Every row belongs to one group in each of 3 separate groupings. Each group adds its own fixed numbers to the row, and there is some noise. The rows also spread widely along 10 directions, which tell nothing about the answers.
In the rows, zero is written as 100.
Known rows, each followed by its group in each grouping:
 95  86 120  83 137 113  98 137 104  97  91 138 117  81 106 124  81  93 121  97  96 100  74 125  79
gez z_294 z_296
 90  70  94 153 109 129 128  96 105 113 114 111  66  96 144 115 160 107 101  97 153 115  84  97  64
zitin z_596 z_941
 90  80  83 121 132 120 118  67  99  91 101  88  89 126 117  92  83 104 113  96 108  77  76 100  76
Pafo z_739 z_561
 79  58 115  95 122 116 116  95 125  99  94  98 116  84  70  86  48  97 145  92  72  91  74 107  96
gez z_352 z_334
 66 101  85 100 114 103  88 101  68  82 105 121 112  81  98 136 131 114  96 104  80 147 111  75 112
bodod z_294 z_191
 80  79  95  97  96 105 103  81 130  85  88  85  95  92  93  98  71  99 109  76 116  85  95 132  89
gige z_739 z_561
116  97  91 127 104 105  94  78  89  73 111  96  91  90 118  84 106 126  85  94 126  93  95  91  85
Mumi z_919 z_191
119  86 125  93 138 113 118 109 110  96  99 128 127  75  97 102  47  98 121  70  79  85  68 111  76
Mumi z_352 z_941
121  96 100  99 114 107 110 108  85 101 121 105 109 102 130  97 109 118 104 113 102 115  93  59 108
Pafo z_596 z_150
 89  61  96  83 104 108 136  93 112 100 125 118 119  92  86 109  56  84 121  82  63  96  90  92  92
bodod z_919 z_334
 68  83 114  50  60  92 105 114 117 105  84 110 132  78  60 121  83  69 128 105  69 106  93 141 129
gige z_596 z_296
 44  80  81 106  74  99 124  40  99  82 105  88 107 112  71 113  81  65 110  95  72  87 101 128 109
zitin z_352 z_150
 91 109  77  96 135 109  95  79 126  72  82  65  99 130 139  95  75 131 120  90 119  88 104 106 113
Pafo z_596 z_561
 90  85  87 109 120 106 128  54 102  90 105  83 100 109 104  95  97 112 120  86  89  95  85  95 100
zitin z_294 z_561
 87 113  69  66  88  94 138  53 110  94 105  75 118 134 121 121  98  94 114  87  70 104 109 103 138
Pafo z_596 z_296
114  88 101  92  89 101 122  79 107 106 104  83 102 105 109  81 103 104 114 107 115  79  86  98 111
gige z_596 z_334
 82  88  91 130 120 111 113  65  92 100  88  87  82 118 120 101 128 104 113 115 129  84  84 110  96
gige z_352 z_150
 82 126  96 109 105  99  73  84  77  71  72 101 114  87  96 106 113 107 100  94  96  97  94 123 110
Mumi z_596 z_334
105  98 103 120 105 107 108  93 101  98 106 100 104  54  92  99 111 123 104  64  93 139  96  82  96
gez z_352 z_561
125  79  99  92 116 113 154 103 113 124 137 132 107  94 135 127 103  96 106  72  87 131  94  69  83
Pafo z_294 z_150
123  95 115 106 122 103 113  92  86 102 108 105 119  76  99  87 103 128 115  94  77 123  85  60 111
Mumi z_352 z_150
 94  97 120  87  82 103  88 136  73  99 103 140 117  86  96 120  95  71  91 134 106  92  86 132  94
gez z_352 z_191
 71  80  90  98 113 111  81 105 123  71  96  89  95  95 117 102  76 119 105  95 114 111 111  99 100
gez z_739 z_334
134  96 117  91 114 100 113  99  87  90 117  92 122  82  97  68  69 114 111 101  90  81  76  76 104
gez z_596 z_941
108  95 109 112 124 101  84  92  89  69 100 104 107  65  85  87  89 128 103  89  95 100  83  98  86
zitin z_294 z_191
 66  77  76 112  95 105 101  70 132  69  98  82  90  91  93  98  75 112 109  68 106 100 115 115  95
bodod z_919 z_334
 95 107  98 103 111 101  93 101  55  90 111 114 118  74 107 115 135 111  95 109  90 129  94  62 113
gige z_596 z_941
117 101  89 100 124 102 118  61 108  92  97  78 101 101 110  85  99 129 119  79  87 104  90  86 110
Pafo z_294 z_334
 86 108  83 126 103 106  80 101  55  72 124 129 100  86 129 129 126  92  62 104 132 108 106  84  78
gige z_596 z_941
 74  65 100  99  66 107 103 105 106  96 109 113  98  88  81 106  86  80  93 105 106 100 102 116  89
bodod z_739 z_334
106  82  99 115 108 118 133  96 103 111 111 123  97  78 112 119 112  91 108  67  97 114  82 107  70
Pafo z_919 z_941

New rows. What belongs after each?
 80  68 108 107 115 122  95 120 132  92  95 120 105  78  90 108  53  95 121  77 104 106  88 122  71
Pafo z_352 z_561
 87  83 119  65 100  98  96 115 134  85  86 105 128  65  62  97  37  93 129  75  74  97  91 134 101
gez z_294 z_561
 56 112  74 118 116 104  89  62  85  61  92 109 104  86  93 129  94  88  91  65  86 104 104 122  83
gez z_294 z_334
 94  74 111 104 109 115 136  90 101 115  96 106 102  85  92 101  97  85 122  88  88  94  68 117  82
gez z_739 z_941
120 103 110 123 109 104 132  68  84 104 104 104 106  51  73  94 108 103 105  48  70 108  69 102  78
gez z_739 z_150
103  92 106  99  83 104 112 100  93 100  97 118 100 105 102 104  93  70 102 109 111  67  79 146  83
Pafo z_919 z_150
 63  89  99 100 108 103  85  94  83  71 100 110 118  65  69 112  83  95 105  90  73 120  98  95  99
gez z_294 z_941
 61  92  82  99  70 104 101  81 106  85 103 109 102 115 114 132 103  78  87 104 112 109 117 124 107
Mumi z_352 z_296
115  99 122  89 105  98  96 124  70 104 102 123 120  68  93 103 128 117 109 117  83 130  82  82 115
zitin z_294 z_561
 77  84  75 121  97 113  86  87  98  68 119 103  90  98 112 107  82 102  76  87 118 112 111  87  75
Pafo z_739 z_561
 75 104  99  91 109 109  83 113  93  89  78 110 108 104 122 122 115 107 103 113 106 116 100 112 111
Mumi z_739 z_561
 69  77 103 102  67 111  77 127 113  85  95 133  93  83  90 127  80  64  83  95 127  97  98 160  63
Pafo z_739 z_296
122 109 118  89  82  90  76 120  92  78 104 121 112  81 106  94  84 100  78 111 123  91 103 116  98
Mumi z_294 z_150
 87  82 113  94 108 109  75 132 107  83  93 117 116  81  99 105  88 114 112 109 107 116  92  98 101
Mumi z_596 z_296
 92 101  87  81  74 106 106 120 117 103 103 122  91 114 150 145 129  88  83 108 138 120 121 132 100
Pafo z_294 z_191
100 131  92 122 123  98 103  64  70  96  67  83  94  93 102 100 155 128 111  91 104 106  84 116 112
bodod z_294 z_561
 64  81  92  90 100 104  84 100 100  81  95 104 102 112 107 114  90  90 103 124 122  92 104 115 103
gige z_294 z_561
 85  75 106 106  88 107  93 102  95  98  97 100 103  88  79  94 104 105 114 120  96 118  88  96 109
Pafo z_352 z_296
 93  96 111  79  92  95  84 113  97  86  90  95 118  79  93  96  95 108 110 113 104 101  98 102 123
gige z_596 z_941
 76  72 103  87  83 114 107 109 145 107  82  99  94 110 108 109  82  86 124 104 119  97 100 143 103
Pafo z_352 z_334
 58 104  82  99 108 103 101  72  84  87  87 100 114  96  96 127 131 108 112  94  73 142 107  87 124
Mumi z_294 z_561
 91  88  76 107 115 105 134  46 113  89 110  81 100  98 107 101  89 107 113  59  91  94  93  95  94
gige z_919 z_561
114 109  99 115 124 105  94  85 101  84  83  89  96  77 114  95 123 143 102  73 108 123  92  94 101
Mumi z_739 z_296
113  88 108  69 114  98 116  90 112  99  90  84 112  98 104  91  80 117 123 100  92  86  84 106 115
gige z_739 z_191
124 110 101 107  80  94  91  98  72  96 107 107  91  81 120 103 145 112  69 107 134 110  96 100  98
gige z_739 z_296
 90  91 113  76 110 106 123  94 105 106  76 112 123  96  88 112  91  88 136  98  68  86  71 139 107
Mumi z_919 z_191
 67  89 112 104  90 107  76 109  78  87  81 115 116  82  68 102 105  92 114 126  91  99  80 119 105
Mumi z_596 z_191
 97  82  84 109 123 107 120  86 112  90 114  88  94 103 127 101 103 129 112  87 105 115 107  72 103
bodod z_919 z_150
100 101 113  33  63  77 100 123  99  89 110 111 146  72  70 112  57  91  99 101  47 120 118  99 144
bodod z_739 z_150
109 122  90  64  97  86  99  82 111  63  98  77 117 121 129  99  68 114  99 102 105  70 109 124 128
zitin z_596 z_191
 57  86  84  94  90 105 106  60 122  87  72  67  97 120  85  99  88  99 130 108  94  90  99 135 123
Pafo z_352 z_191
 98  63 115  93 101 112 105 111 134 104  89  80  95 111 108  73  73 111 132 127 126  80  87 114 110
gez z_352 z_334
 70 119  89  56  84  86  83 103 112  65  87 102 122 113 123 140  76  92  93 103  95 102 126 144 134
zitin z_352 z_296
111 108  99  92 114 107 101 115 107  94 104 127 109  86 131 132  94 104  95  74 103 121 101 112  90
Pafo z_352 z_296
 88  93 100  98  81 101  92 104 102  78 108  97 109  78  96  98  85  96  95  96 110 102 105 105 102
gez z_596 z_941
 56  90 101 119  83 113  89 109  99 108  70 104  83  82  95 120 161  97 112 114 127 132  97 135 102
gez z_294 z_561
169 110 106  89  98  98 137 102 113 107 133 105 108  94 142  89  83 113  89  72 116  92  93  84  92
Pafo z_596 z_150
132 114 110  72  98  96 119  95  96 108  93  95 116 108 116  97  97 109 112 112  92  89  86 114 123
Pafo z_352 z_191
116  80 108 108  91 104 114  74 118  84 113 103 108  86  81  80  47  93  99  75 104  70  83 120  77
Mumi z_352 z_296
 77  82  94  57  74 100 123  87 133  91  99 101 117 120 106 119  55  73 106  95  89  82 106 140 111
Mumi z_739 z_191
101  63 130 111 104 104  69 132 113  74  95 106 104  50  69  70  68 123 118 102 109  99  82 110  85
zitin z_919 z_150
108 114 118  54  69  87 115 105 103 107  75  99 119 105 101 110  95  79 110 108  91  75  85 166 124
zitin z_739 z_561
107  75  98 129  95 114  89 105 128  88 114  92  84  72 106  82  91 132  96  82 135 127 107  81  84
Pafo z_352 z_561
 83  87  93  67  73  93 131  67 111 109 101  87 117 111  94 109  92  83 118 106  77  98 104 108 137
gige z_352 z_334
 73  82  87 103  96 100 118  69  85  98 107  97 104  91  76 111 124 104 113 101  74 127  98  84 115
bodod z_294 z_296
 86 100  92 108 115 105 105  91  58  92 114 123 108 105 117 125 131  97  92 119  93 114  91  86 100
zitin z_294 z_561
125 112 105 106 122 104 117  88  77 100  99 113 108  89 111 105 102 100  98  80  88  94  75 107  84
Pafo z_739 z_150
119 111 108  85 106  94  97 102  76  82 101 108 113  98 115 105  98 107  90 107  97  88  85 112 105
zitin z_739 z_296
113 101 102  81  64  92  93 108 121  91 100  81  92 108 125  86 100 107  89 123 151  89 114 125 117
gez z_294 z_561
135  86 106 116 109 107 136  78 106 109 115  85  90  82 113  74 114 122 108  84 118 100  82  86  90
gez z_294 z_941
101  92 107  86 112 108 124  92 109 102  88 116 116  98 107 110  88  91 123  84  82  87  79 127  96
Mumi z_919 z_334
 79  93  89 107 121 107 129  54  93  95  95 100 105  95  95 116 116  99 122  75  67 108  83 106  98
zitin z_294 z_334
 97  99  88  79  92  96 124  59 119  90 101  80 115 122 113  97  73 101 111  92  86  88 107 105 128
Mumi z_352 z_334
103  91  98  94 111  96  88  82 109  62 113  87 118 101 102  78  41 120 100  98  96  89 109  78 112
Mumi z_352 z_150
116 112 104  68  98  92 113 106  91  95 108 120 120  92 122 126  88  86  86  87  93  94 100 114 103
gige z_739 z_150
119  82 114  97  90  96  89 113 100  81 122 103 104  84  97  73  68 106  90 117 123  85  97  92  92
gez z_294 z_150
 96  87 107  75  90 100  66 138  85  69 124 139 131  71 100 115  63 100  74 106  82 127 114  69 101
Mumi z_739 z_334
 96  85  94  83 102 108 110 105 107 101 107 114 104 115 125 116  96  94 106 111 104 104  99 102 102
Pafo z_294 z_334
 39  87  72 123 138 115 106  38  85  74  85  90 105 101  78 116 111 111 127  84  61 120  91  86 103
Mumi z_294 z_191
136  93 101 117 115 101  96  89  85  75 122  87  93  81 119  73 104 148  85  96 117 105  92  64  92
zitin z_739 z_191
116 121 110 107  77  96  70 105  89  81  77 106  94  80 112  96 120 108  75  99 135  91  97 142  96
Mumi z_739 z_334
 95  72 113 125 134 122 117  96 104 111  93  97  99  82  93  86 104 120 136  96  97 111  68  87  90
gez z_352 z_561
 67  74 108  99  95 109  73 116  77  81  97 126 108  94  72 105  80  77 104 139 100  88  83 121  84
Pafo z_294 z_191
 89  97 117  80  72  94  62 124 100  81  79 105 113  94  91  96  89 101  98 138 118  97 103 132 124
Mumi z_352 z_296
 84  96  94  69 109 101 100 111  97  84 106 120 117  96 126 137  83  89  91  94  96 108 109 103 102
gige z_739 z_941
118 116 107 107  94 100 124  82  78 109  96 100 106  79 102 103 149 112 108  91  91 107  76 110 108
zitin z_596 z_191
 92  98  91  91  95 101 119  79  80  99 111 100 116 105 103 107 106  90 106 105  92  95  88  89 111
gige z_596 z_561
100  94 115 117 120 112  71 129  68  85  95 131 102  79 101 104  96  99  91 114 110  99  78 105  72
Pafo z_739 z_150
 99  80 110  87  83  99 110 103 102 103 107 103 106  81  91 102 120 111 111 114  94 122  94  98 114
zitin z_294 z_191
123  95 105 105  98 106 113 100 102 111 103  94  87  98 131  90 138 119 102 114 132 108  93  95 106
gez z_294 z_334
 88 108  94  98 133 113 124  84  96 110  82 110 113 103 115 128 108 100 126  80  75 113  81 113 102
Pafo z_352 z_561
109 109  81  92  72  94 117  74 115  84 112  91  95 113 130 107  91  90  84  83 119  85 116 127 101
Pafo z_919 z_150
120 103  92  65 108 100 109 109 142  90 107  86 114 104 142 106  67 132 109  79 103 126 123  85 126
Pafo z_352 z_561
132 107 101  96 132 114 111 122 112 100 107 125 102  94 156 126  98 119  97  78 121 113  96 102  84
Pafo z_352 z_191
 78  78  92 129  97 110  94  75  91  83 100  92  85  98  90  84 107  98 101 113 123  87  88 108  85
gez z_294 z_334
 53  69  83 120 132 113 108  58  86  83 107 100 109  87  73 113  92 104 124  87  67 119  86  71  95
gige z_352 z_296
 79 110  95  58 105  95  83 112 105  73  91 112 131 115 124 133  70 100 101 110  88 109 118 113 131
Mumi z_352 z_296
 63  79 106  74  74 102 112  90 112 102  91 105 127  95  67 111  76  77 125 103  64 111  98 118 125
Mumi z_352 z_561
172 122 114  87 124  98 104 124  97 105 110 104 109  84 153  94 116 152  94  95 118 127  95  70 115
Pafo z_352 z_296
116 113  90  93  96  95 127  71  92 103  99  81 103 104 115  98 118 118 101  87  95 105  98  97 119
bodod z_739 z_561
 91 110 102  83  95  97 108 106  93  98  89 116 110  92 108 129 105  90  97  90  92 104 101 130 105
bodod z_739 z_150
102  96  98  94  81  99  97 109  96  87 119 114 104  93 121 111  98  91  81 108 130  94 108 102  97
gige z_596 z_150
 77 119  78 120 140 107  80  81  55  61 104  97 110  99 120 112 116 126  95 106  95 112  97  66 105
gez z_596 z_191
 84  88  99 105  86 105  96  99  92  88 102 106 104  99  88  98  88  88 101 113 110  79  93 116  95
bodod z_596 z_334
 69  87  85  78  91  97  98  87  83  67 114 104 116 121  99 112  52  75  86 119  91  71 108 110 104
bodod z_739 z_941
126  97 100  91  74 105 150  94 111 129 113  96  92 120 144 106 137  91 102 108 133  91  88 117 107
gez z_596 z_296
 85  91  97 117 106 106 101  81 112  76 103 104 103  80  94 108  71 100 101  67 100  97  95 122  80
zitin z_352 z_561
113 102 107  74 102  98 139  91  96 117  97 101 119  95 113 113 125 107 127  93  69 113  83 106 127
zitin z_919 z_561
 96  79 109 114 114 112  95 109  90 103  96 116  93  88 104 102 121 104 109 115 127 101  80 103  84
gige z_294 z_561
 89  89 102 139 107 113  96  90  80 101  87  96  77  79  98  95 161 122 107 114 128 119  81 102  90
gez z_294 z_191
 61 100  74  87 104 104 115  71 107  83  98  90 108 124 127 130 108  96 113  95  89 106 110 108 123
zitin z_596 z_334
 74  82 102  85 103 105  93 113  97  82 102 115 115  79  95 124  95 107 105  99  78 128  99  98 105
zitin z_739 z_191
106 111  86  72 126  99 123  87  84  90 119 113 128  98 125 130  93 105 102  80  60 130 106  67 115
Pafo z_294 z_941
115 107 124  97 113  97 112  81  76 113  71  88 116  79  78  83 132 123 138 110  64 104  63 106 132
zitin z_352 z_334
120 105 104 141 127 102  80  72  88  69  78  77  75  98 110  66 116 135 100 107 152  61  71 131  79
zitin z_294 z_296
113 112 105 120 133 102  86  78  39  81 103 118 118  80  90  89 117 118  96 108  76 104  74  68  97
Mumi z_294 z_334
 81  96 106  93 128 106  85 109 109  85  70 100 101  93 112 117 119 124 125 105 106 114  90 126 109
zitin z_294 z_296
